Each new row is followed by what is left after taking away its nearest point in the smallest flat space through zero that holds the last named rows.
In the rows, 128 means zero.

q910, 4 rows:
[[150 108 154  92 123 129 154 106 117  95]
 [205  88 144 102 109 151 174 108 168 115]
 [130 145 132 112 115 142 179  86 131 151]
 [173  97 168 142 146 139 107 112 222 157]]
New rows:
[126 119 136 105 168 174  89 150 158 144] : [121 130 122  92 153 177 119 143 127 137]
[149 126 146  95 105 139 164 122 169 177] : [122 127 138  99 114 121 128 153 132 149]
[151 141 136 126  99  90  84 122 156 165] : [149 143 130 110  89  89 103 120 125 146]
[ 98 158 111 146 140 161  82 121 143 169] : [129 132 120 114 128 163 106 118 124 127]

q96:
[[180 154 126 159 172 124 129 132 139 134]
 [136 151 128 126 134 119 176 163 108 135]
 [161 129 130 134  80 106 168 171 107  98]
 [130 142 105  76  82 116 105 153 111 109]]
New rows:
[ 69 146 106 178 124 105 128 132 101 163] : [ 99 149  99 180 112  98 105 134 106 146]
[117 174 123  78 127 155 123 131  63 124] : [135 142 144 130 128 158 124 107  83 112]
[133 145 166  89 132  86 114  99  97 113] : [134 138 175 107 140  88 127  95 100 115]
[135 130 174 140 114 115 128 118 114 137] : [133 141 166 125 120 116 117 119 113 142]
[163 177 134 103 169 124 156 139 147 143] : [136 134 145 106 126 128 142 118 153 124]

q371, 4 rows:
[[108 143 111  77 132  46 120 153  74 141]
 [135 131 106 121 104 136 171 115 140 147]
 [126 151 133 104 128 159  85 102 131 119]
 [ 78 156 110 162 124 101  96 134 138 170]]
New rows:
[118 124 137 163  92 147 112 177 161 151] : [134 126 137 116  92 140 115 172 137 136]
[157 138 112 111 171 113 129 120  92  99] : [142 145 102 143 160 126 134 113 117 121]
[ 64 123  95 108 161 189  94 118 124 163] : [ 87  92 102 108 168 169 136 140 110 147]
[106 137  89  95 111 142 136 167 136 133] : [111 125 106 112 124 151 126 174 139 118]
[104 175  92 135 104 154 112  90 121 122] : [121 141 110 147 122 131 134 120 106 100]

q935, 4 rows:
[[133  94 113 129 153 152 114 111 153 133]
 [148 187 145 100  82 132 110  82 129 130]
 [121 146 102 154  87  91 134 131  57 169]
 [ 92 112 136 191 160 175 151  79 103 128]]
New rows:
[116 103 151 174  81 169 145 120 173  89] : [128 101 127 163  61 141 134 138 158 111]
[ 79 104 102 172 107 147 131 114 137 127] : [ 94 123 111 140  91 131 124 132 154 117]
[120 163  87 165  97 111 166 131 151  99] : [127 146  77 159 106 120 154 124 167 103]
[117 144 176  83 112 115 122 113 177 152] : [ 99 118 158 118 125 112 134 121 147 168]
[164 160 164  98 134 106  84  91 126 132] : [143 127 156 129 161 103 104 118 110 132]

q723, 4 rows:
[[126 201 109 115 174  68 148 122  88 186]
 [ 87 116 140  78 166 142 152 129 172 149]
 [126 168 164  83 144 126  99 128 123  92]
 [ 85 134  98 113 156 101 182 161 108 132]]
New rows:
[ 92 149 168 172 157 111  81  99 157 137] : [ 77 133 150 183 150 107 104 121 144 119]
[ 95 144 101 143  95 111 131 111 112 139] : [ 92 140 118 126  98 125 120 106 129 130]
[155 170 123 103 128 133  89  93 100  79] : [132 129  96 115 134 140 130  99 123 114]
[167 133 127  89 139  86  92 146  95 132] : [155  94 119  97 132 105 109 149 119 138]
[ 79 165 163  91 114 136 110  93  78  92] : [ 83 129 137 126 103 143 131  84  94 134]

q918 (4 x 10):
[[172 187 193 114  70  79 116  62 150 154]
 [116 129 135 103  85 145 152 101 153 129]
 [169 141 143 110 180  65 115  47 141 105]
 [150 106 153 111 113  78 164 124 145 125]]
New rows:
[124  96  81 105  84 165 124 135 146 162] : [152 105  93 115 116 124 106 125 136 160]
[102 156 160 116  96 173 131  85 148 105] : [118 132 159 136 133 137 131 131 127 102]
[163 136  90 170 109  89 174 141 161 134] : [150 151  75 172 119 118 154 125 158 131]
[170 127  91 113 165 121 111  91  87 125] : [160 121 102 110 116 134 133 120  93 140]
[167 154 144 162 171 113  86  83 131 133] : [139 117 134 150 132 140 131 122 143 134]
[116 138  85  91 166 140  81  79 155 100] : [127 128 113 106 121 116 101 142 147 126]

q907 (4 x 10):
[[115 133 139 146  93 119 144 127 121  83]
 [106  89  99 139 177 130 103 123 124  67]
 [153 128 128 207 115 156 123 100  64  49]
 [ 80 129 116 134 127  97 147 166 146 108]]
New rows:
[134 156 148 194 127 136 157 124 126 122] : [127 133 146 147 145 132 142 113 155 128]
[152 121 152 121 150 200 122 147 126  56] : [141 141 154 111 142 184 139 176 142 103]
[141 107 153 106 129 125 120 191 115  96] : [156 112 156 107 129 133 118 186 109 113]

q685:
[[147 145 114 125 110  82  93 101 134 120]
 [189 196 107 145 104 143 217 165  82 209]
 [172 137 107 182  96 103 130 107 139  67]
 [102 142 113 121 122 138 179 117 121 136]]
New rows:
[128 125 181 117 152 200 112 120 151 131] : [143 156 155 121 126 165 122  92 149 129]
[159 140 134 103 129 136 130 140 127 130] : [143 134 131 103 129 136 133 129 133 114]
[127 123 122 153 122 123 136 126 123 148] : [119 116 125 148 126 122 126 123 127 144]

q424 (4 x 10):
[[ 92  98 138 141  94 145 158 128 106  53]
 [ 75 158  57 144 138 132  59 166 137 155]
 [144 144 136 135 106 105 138 103 101  97]
 [145 181 125 179 113 141 115  52  74 126]]
New rows:
[132  97 139 119 131 125 156 102 139 125] : [121 115 115 126 130 118 132 108 136 131]
[123  69 158 143 147 146 132 132 133 165] : [124  98 138 147 127 108 115 129 112 142]
[ 65 162 114  98 155 199  99  97 113 158] : [ 98 154 137  64 137 143 127 108 113 125]

q708 (4 x 10):
[[130 125 160 125 178 128  39 103 123  74]
 [118 160 139  80 128 115 105 166 111 116]
 [131 169 165 134 109 160 143 155 164 131]
 [158 119 140  43 165 125 125  71 140 144]]
New rows:
[113 141 153  90 159 153 150 188 125 142] : [115 106 137 127 171 150 143 155 121 137]
[102 111 168  71  91 117  80  85  98 142] : [ 97 111 165 120  68 131 104  98 110 149]
[181 152  90  92 121 134 112 155 114  98] : [186 139  89 126 119 146 123 138 128 102]
[159 146 168 134 109  89  98 153 138 135] : [163 125 151 140 110  84 113 133 135 147]
[ 93  85 137  72 191  69  75 111 129 123] : [ 89 106 145 127 147 100 129 142 162 144]
[120 107 154 114  93 127  78  97 127 139] : [116 111 146 121  77 127  98 112 126 149]

q697 (4 x 10):
[[126 113 164 144 107 110 137 131  86 158]
 [118 119  76 158 139 160 159  85  60 106]
 [141 116 151 173 101 128 110 120  94 154]
 [154 126 108  88 109 130 180  99 194 195]]
New rows:
[119 121 144 163 114 145 121  95 136 200] : [ 93 132 136 135 147 140 120 117 135 148]
[145 112  87 105  78 124 101  98 115 107] : [137 111 107  91  79 108 103 114 115 109]
[121  96 127  95 133 143 166 110 128 134] : [127 100 140 119 129 145 125 122 132 122]
[ 78  75 124 127 110  98 131 186 128 115] : [ 97  76  96 144 102 120 130 160 144 127]
[148 126 105 116 167 116 154 130 128  56] : [169 116 134 137 135 107 146 126 131 104]

q501, 4 rows:
[[124  57 138 169 110 105 146 118  96 107]
 [109 118  79 150 101 106 109  78 109 168]
 [155 116 147 190 148 165 104 104 136 164]
 [149 126 152 161 133 117 108  87 121 130]]
New rows:
[142  96 143 131 104 166  85 106 139 150] : [132 104 141  99  98 149  97 120 137 127]
[157 135  85 141 109 157 134  97 123  73] : [157 138  85 138 113 166 136 107 128  75]
[ 82 152 139 158 136 158 134  80 100 121] : [ 77 152 140 141 137 162 147 104 103 109]
[111  65 117 129 181 129 144 122  44 117] : [120 120 118 105 196 140 125 117  66 131]
[135  98 135 123 101 197 139  95 179 127] : [129 107 133 103  90 167 140  83 170 110]
[ 87 110 154  76 141  82 111 151 108 159] : [101 106 166 103 153 102 101 145 114 174]

q846:
[[115 117  89 124  57 133 181 191  77  36]
 [133 149  97 123 149 105 172 115  58 115]
 [114 152 132 128 110 190 144 152 145  69]
 [110 148  75 152 120 183 160 114  80 115]]
New rows:
[127 118 118 102 156 152 146 135 112 125] : [128 104 123 103 146 144 133 140 125 134]
[172 165 149 149 167 105 108  88  80 158] : [160 144 148 154 113 131 103 128 104 122]
[106 161 144 101 162 149 162 144  99 137] : [103 128 142 109 132 139 140 155 117 156]
[165 163 103  90 115 102 165 158 146 117] : [158 156  93 107 114 125 147 141 158 149]

q891:
[[157  62 122  93  41  97  79 154  95 124]
 [ 99 123 148 105  55 109  94 151 102 123]
 [115 134 135  76 122 105 142 156 122  99]
 [134 118 130 138 142  76 130 125 147 171]]
New rows:
[173  90 104 103 134 121 171 128  87 131] : [129 127 126 128 122 128 163 121  87 146]
[ 81  96  90 101 104 143 157 157  97 155] : [ 87 100  86 120 125 149 164 145 107 166]
[175 164 125 100 163 106 118 146 165 153] : [162 168 131 110 128 137  96 144 147 142]
[147 146 132 162 106 132  84  95 163 128] : [146 149 131 125 119 118 103 112 164 106]

q427:
[[150 141 160 155 226 145  70 200 192 106]
 [139 124 168 144 216  96 130 195 137 157]
 [157 136 211 151 193 106  98 214 172  99]
 [200 117 171 189 217 160 139 156 197 111]]
New rows:
[101 158 155 127 100  77 128  98  90 175] : [125 161 149 149 128 116 108  96 132 153]
[ 89 130 143 111 137 127 108 164  85 155] : [121 123 143 133 126 157 125 134 108 135]
[111 119 137 104 159  69 168 143 139 141] : [116 125 118 107 137 104 147 119 161 112]
[129 102 121 150 122  75  95 138 130 115] : [136  98 107 156 123  87 105 121 132 120]
[138 133 137 106 139 112 147 149  86 192] : [152 141 135 114 120 147 120 136 119 150]

q736 (4 x 10):
[[176 105 158  89 182 120 179 135  71 169]
 [137  97 139  96 150 148 182 128  86  99]
 [142  50 147 133 163 155 190 142  63 126]
 [117  60 191 172 133 103 188 188  25  73]]
New rows:
[174 129 123 176 132 105 172 131 103 141] : [162 147 104 162 119 119 163 115 130 121]
[142 139 155  88 150 151 170 101 157 174] : [113 133 164 132 120 137 155 123 154 141]
[151 135 140 102 114 113  81 142 178 111] : [155  99 146 109 127 127 104 148 153 112]

q661 (4 x 10):
[[ 99 155 150  97 188 146 118 133 150 106]
 [ 99 104 132 110  85 138 122 164 148 210]
 [172 111 129  99 154 110 122  99 172  37]
 [112 135 103 151 109 139 129 125 112 148]]
New rows:
[ 83 112  91 180  97 142 136 131 140 128] : [106 110 140 157 128 123 141 142 140 114]
[ 79 120 165 115 115 115 153 129 105 195] : [101 118 137 117 123 112 149  96 123 129]
[149 115 138 134  99 147 147 129 122 138] : [136 128 138 127 121 156 143 126 129 125]
[146 111  83 104 134 143 113 120  95 125] : [144 112 102  94 143 141 114 131  95 135]

q273, 4 rows:
[[ 86  69 155 147 141 127 116  86 164  79]
 [133  64 145 109 151 170 162  75 104 110]
 [ 62 129 129 127 143 131 122  92 121  99]
 [ 79  75 143 122 168 133 162 146 182 154]]
New rows:
[139 126 112 124 158  88 122 131 134 111] : [141 125 110 118 161  95 130 127 124 114]
[179 162  82 154 169  85 140 136 107 146] : [148 130  95 158 183  89 141 112 122 124]
[193 143 115 110 164 108 104 137 130  89] : [150 138 114 101 185 113 118 135 137  97]
[157  86 141 132 143  86  91 105 123 137] : [132 111 129 119 152  89 101 113 110 154]
[147 144  90 173  79 102  98 129  94  75] : [120 108  94 151 117 122 145 145 112 115]
[175 127 119 113 173  91 137  72 127 112] : [154 143 114 114 177  79 136  94 143 127]

q73, 4 rows:
[[ 80 165  98 121 166 165 116 105 121 103]
 [131 170 122 120 133 116  97 136 141  40]
 [ 83 191  95 116  83 163 182 111  86 114]
 [127 158  79  81 155 211 107 119 101  99]]
New rows:
[123 200  76  79 156 119 184  98 125  92] : [156 145 104  92 166  92 172 110 145 135]
[ 90 157 145 108  78 140 121  99 108 116] : [111 124 156 110 102 134  97 105 124 131]
[122 123  61 136 121 135 161 111  74 101] : [137  95  82 150 138 106 140 118  97 108]
[ 88 114 149 148 188  87 122 117 127 152] : [128 130 135 115 145 112 134 134 103 128]
[ 95 152 141 128  63 133 145 129 138  76] : [108 109 143 125 105 150 120 126 147 118]

q932 (4 x 10):
[[143 131 171 184 118 148 101 141 137 150]
 [110 113  98  71  95 156 131 122 155 124]
 [110  64 120  72 116  81 135 192 132 166]
 [145 170 108 180 132 102 157 124  93 120]]
New rows:
[145 116 128 104 113 132 102 160 137 108] : [151 133 125 121 122 126 109 150 125  99]
[105 141 140 173 120  68 141 151 157 195] : [ 95 150 130 135 134 100 135 104 171 161]
[135  85 123 138 115  90 103 110 160 109] : [139  99 114 149 110  93 110 104 155 104]
[ 97  98 147  83 154 104  98  78  92 168] : [108 126 129 122 113 120 110  82  91 176]
[117 127  72 129 101 159 106 130  81 178] : [117 121  97 127 140 152  92 117  76 167]

q235 (4 x 10):
[[147 115 105 165  96 114 140 154  55 102]
 [120 133 128  79 107 135 103 121 181 118]
 [127 123 180 144  88  83 117 144 157 101]
 [119 181 169 137 144 131 139  85  98 105]]
New rows:
[166  81 128 131 178  63  76  95 107 130] : [164  94 121 110 169  73  69  84 108 117]
[178 104 124 118 134 134 130 109 110 117] : [174 105 139 118 137 128 128 107 127 120]
[114 109  91 172 131 107 124 135 144 129] : [108 135 100 155 130 117 120 113 143 115]
[148 137 125 159 134 133  82 133 200 111] : [154 146 108 172 141 144  94 127 153 106]
[132 166  56 131 114 138 135 139 122 111] : [125 165  98 150 128 117 138 138 151 122]

q818 (4 x 10):
[[126 164  65  96 154 137 111  59 123 146]
 [142 156  92  85 152 164 151 120  91 142]
 [149 116  64 147 216 173 203 111 102 157]
 [135 114  81 123 171 191 129  86 174 154]]
New rows:
[125 150 128 114 114 134  98 121  94 166] : [125 126 135 142 125 135 110 129 110 166]
[104 128 174 142 132 141 132 120 137 101] : [106 141 156 131 142 144 136 108 124 106]
[ 56  96 107 181 101  83  83 172 122 128] : [ 71 111  80 139 120 137  99 170 109 143]
[130 144 137 124 184 127 110 134 144  90] : [130 147 142 120 178 125 110 140 139  88]

q456:
[[ 98 138 116 113 103 102  98 106 156 138]
 [ 99 161 155  80 179 156  99 169 169 128]
 [101  81 165 153 171 117 157  76 151 100]
 [104 159 149 140  86 103 112  59 128 174]]
New rows:
[139 177 114 163 121 125 150 144 152 104] : [131 174 120 164 125 121 150 134 159 103]
[162 154  99  84 171 121 125 127  96 172] : [148 126  97  94 174 103 131 103 110 155]
[129 130 114 164 115 137 101 160  94  81] : [108 141 138 162 123 134  95 135 108  93]

q303:
[[166 182 169 131 143 117 115 166 121  68]
 [101 126 135 184 138 162 152 124 132 110]
 [ 81 168 125 148 127  91  64 154 118 116]
 [ 90 164 131 106 180 141  65 184 116 187]]
New rows:
[131 113 165  94 165  83 122 114  78  90] : [106  97 156 113 171 105 133 106  81 110]
[104 110  98 119  95 127 122 121 167 128] : [122 129 118 117 116 142 124 142 165 118]
[116 173  79 163 168 139  93  97  79 146] : [156 162  84 144 156 135 119  83  83 131]
[ 85 125 129 144 155 105 133 154 139 142] : [117 118 133 127 145  99 150 144 141 129]

q243, 4 rows:
[[ 91 146 109  61 141 155 166  85 143 220]
 [102 153 191  92 109 188 102 111 102  82]
 [ 85 172 111  65 118 120 112 116 108 158]
 [115 118 103 137 109 150 108  94 118 105]]
New rows:
[ 99 112 142 114  89 116 132 166 108 108] : [103  97 130 121  95 126 149 151 121 128]
[124  91  81 107 114 171  92 166 145 144] : [131  97 105 105 120 168  95 184 145 140]
[183 108 171 127 151 168 124 156 137 143] : [160 121 120 116 134 147  98 140 121 144]

q210 (4 x 10):
[[ 94 118 156  92 107 142 161 133 144 122]
 [130 136  95 129 117 118 169 153 182 110]
 [104 102 100  45 144 128 102 128 124 130]
 [125 151 161  83 149 130 154 129  93 138]]
New rows:
[118 177 138 108 128 127 130 144 137 148] : [115 161 131 125 119 130 107 137 142 147]
[151 114 134 119 100 121  78 130 144 138] : [156 135 146 112 106 118 110 139 143 137]
[179 125 133 101 133 129 145 125 134 137] : [170 110 138 115 119 136 132 118 139 136]
[127 127 117 132 132 129 114 200 200 126] : [129 134 155 129 145 136  98 183 151 142]
[113  85 129 123 133 153 161 125 132 125] : [133  97 119 136 148 145 151 124 119 129]
[139 126 117 132  97  95 111 138 100 125] : [132 128 125 123  92  98 127 142 106 123]

q649, 4 rows:
[[ 85 146 120 158 186 114 128 151 122 141]
 [142 191 158  60 129 143 122 142 162 127]
 [ 95 135 159 116 121 178  95 148 148 140]
 [ 63 149  85 155 177 133 131  79 140 150]]
New rows:
[ 89 159 178  80 166 131 165  82 158 168] : [115 103 183 114 140 116 167 105 126 156]
[104  92 115 129  90 105 150 174 113  81] : [ 85 124 107 109 103 117 149 150 134  89]
[100  96  96  81 165 115 139  81 149 135] : [115  80 126  83 154 117 129 129 138 129]

q480, 4 rows:
[[115 165 143 151 126 131  82 184 177 119]
 [117 124 140 125 184  75 111  95 148  93]
 [151  88 183 104 181  92 149 182 187 102]
 [133 144 184 174 176 126  97 191 190  92]]
New rows:
[ 74 172 123 104  92 108 200 111 107 136] : [ 80 175 151 131 118 112 193 132 127 118]
[101  87 128 145  84 133 108  79 111  94] : [108  82 144 137  85 132 110 116 136  94]
[123 109 131  92  56 152  84 119 146 159] : [133  96 159 121 105 145  92 100 144 131]
[116 134 148 135 140 115 110 131 128 136] : [120 127 143 128 130 122 122 129 118 144]
[147 110  83  56 144 124 126 133 139 130] : [149 129  97 110 155 154 114 133 130 119]

q878, 4 rows:
[[132 104 111 119 140 112 148 140 146 114]
 [108 124 139 146  79 101 137  96 141 130]
 [100 173 123 128  88 160  86  66 122 110]
 [117 131 120 134  90 108 145 136 145  89]]
New rows:
[113  90  92 159 152 158 137 171 149 102] : [103 103 114 174 129 160 122 141 137 129]
[165 103 118 112 157 128 107 158 165 146] : [150 126 129 126 115 128  98 139 162 137]
[140 116 145 161 162 159 161 145 108 131] : [124 119 134 159 139 156 157 115 121 114]
[ 88 142  83 125 150 171  85 170 118 102] : [ 82 113 107 146 128 132 107 152 127 140]
[118 155 174 178 165  80 150 130 103 160] : [109 161 134 153 171  97 141 113 122 113]
[ 89 144  99 100 116 101 177  86 116 111] : [106 154 118 105 137 114 171 117  92 133]

q386 (4 x 10):
[[106  98  90 111 164 121 169 168 158  68]
 [109 163  82  91  81  88 147 171  90  70]
 [ 70 115 178 118 101  86 115  98 134 118]
 [120  83 118 126 146 116 190 117 141  85]]
New rows:
[138 111  62 171 111 159 113 135 137 143] : [108 103  85 165  96 135 112 120 138 133]
[153 172 123 115 113 170 107 121 119 121] : [130 144 136 113 124 158 125 110 137 103]
[130 140 136 134 170  93  96 124 100 157] : [131 130 124 130 172  88 121 126  98 137]
[159 100 120 128 101 178 163 139 108 180] : [112  99 131 111  98 154 145 155 125 158]

q833:
[[100 146 115 119 190 105 117 144 115 165]
 [ 79 163 131  88 170 134 118 167 100 108]
 [ 99 138 145  75  96 106 127 126  75 109]
 [100 212 196 135 124 120  94 106  73 196]]
New rows:
[116 148 171 106 155 160 121 169 124 125] : [140 110 154 113 134 133 132 144 131 140]
[126 111 111  89 102 124 139 127 127 121] : [128 132 121 113 121 138 130 129 138 141]
[118 147 113 116  82 131  97 131 124 121] : [121 140  98 127 106 127  97 135 138 134]
[115 128 116 136 109 121 136 102 123 155] : [108 132 113 132 120 137 137 119 130 134]

q195, 4 rows:
[[101 162 106 125 185 160 127  98  41 231]
 [100  53  80 151 164  96 156 111 140 121]
 [156 119  91 158 112 118 135 108 151 176]
 [107  89  72 197 175  85 113 127 168 157]]
New rows:
[150 100 149 115 131 162 111 100 104 144] : [146  97 148 132 137 148  98 112 127 130]
[117 148 174 145 112  79 174  96 146 130] : [107 153 174 146 126  81 169  97 135 137]
[ 92  95 141  86 156 100 151  87 175 134] : [107 135 156  89 144 111 130  95 175 152]
[115 173  86 131 136 124  93 173 128 155] : [120 139  85 105 117 125 127 160 125 127]
[111 117 116 153 124 144 156 163  86  82] : [130 134 108 168 111 145 148 159  97 111]

q814 (4 x 10):
[[117 144 143 137  99 100 118 117 161 111]
 [112 109 118 156 151 158  97 174 124  89]
 [ 87 136 103 126 160  79 175  92 100  91]
 [129  85  99 131 141  55 146 111 119 153]]
New rows:
[157 183 120 137 174 135  56 169 125 125] : [155 187 115 125 171  97  83 137 121 138]
[113 157 135 175  82 139 112 133 135 146] : [110 143 116 169 108 133 131 128 108 152]
[137 133 135  86 148 134 155 147 172 119] : [135 122 129  91 152 125 152 152 172 118]
[141 183 124  98 121  86 106 128 120 159] : [131 171 114 111 140 102  95 151 110 139]
[111 123  76  56 129 149 115 135 132 155] : [ 97 129  81  68 119 133 106 135 149 132]

q634 (4 x 10):
[[120 141  83 141  97  64 135 173 141 124]
 [120 156 131  98 164 127 131 184 184  93]
 [ 92 120 127  48 148 130 184 144 114 136]
 [ 51 146 140 107 104 125 106 152 167 133]]
New rows:
[189 114 121 103 114 108 133 149 123 130] : [155 117 141 101 103 126 112 139 134 138]
[139 156 139 114  78 114  61  84 112  47] : [138 151 131  79  92 109  95  94 100  48]
[ 76 163 174  97 158 121 162 126  96 105] : [108 165 160 146 143 104 141 121  94 101]
[ 76 136 109 106 131 110 145 163 121 104] : [111 128 122 139 137 132 127 131 108 104]
[148 134 180 123 120 176 129 112 152 118] : [144 132 147 124  97 134 147 130 140 125]

q629:
[[ 89 115 107 104 117  94 143 129 105 159]
 [124 120 133  62 129 130  89 118 108 163]
 [114 142 110 154  97 135 121 111 134 126]
 [124 154 162  75 116 196 106 121 119 106]]
New rows:
[113 137 150  56 142  87 138 130 200 125] : [112 149 137  92 122  93 134 118 213 116]
[113 137 163 109 149  56  81 124  97 144] : [108 158 169 140 134  86 100 124 108 108]
[127  98 148 134 138 188 166 130 145 191] : [127  99 139 146 131 183 160 124 148 196]

q126, 4 rows:
[[126 137 107 115  82 159 134 112 168 103]
 [131  99 116  90  90 103 129  61 139  66]
 [ 78  83 153  93 109 126 182 117 146 104]
 [ 98 136 167 104 134 110 193 124 113 115]]
New rows:
[ 84 102 155  84 100 124  98 130 122 119] : [105 143 150  99 107 129  91 139 113 130]
[165 102 126  98 168 111 114 167 163 129] : [166 125 129  90 156 114 133 159 166 117]
[160 152  85 134  96 111  94  78 114  98] : [116 129 116 138 118 125 131 125 116 132]
[ 89 145  95  83 146  80 105  82 111 118] : [ 77 154  93  98 144 114 109 118 130 145]
[103 168 101 116 130 169 162 111 164 157] : [113 135 103 117 154 133 135  95 137 155]
[123 104 172  95 144 159 108 101 109 171] : [134 129 163  94 130 167 109  93 116 161]

q909:
[[153 133 178 124  95 114  57 114 198 132]
 [168 169 149 144 109  95  87  71 111 123]
 [120 180 183  84  64  77 123  90 173  84]
 [128 159 114 114 110 102  94  94 131 100]]
New rows:
[135  94 175 136 168 122 152 149 100  99] : [131 103 156 126 161 113 116 136 114  83]
[173 104 114 118 105 134  82 113  94 160] : [145 105 121  93  94 132 122 129 105 145]
[138  97 132 140 139 175 132 161  89  91] : [142 115 147 130 119 157 115 143 105  78]
[163 175 123 140 108 156 150 121 145 153] : [149 169 103 131 112 161 145 129 152 145]
[ 95  89 143 167 135 155 110 153  79 105] : [ 94 107 159 154 114 138 102 138  94  91]
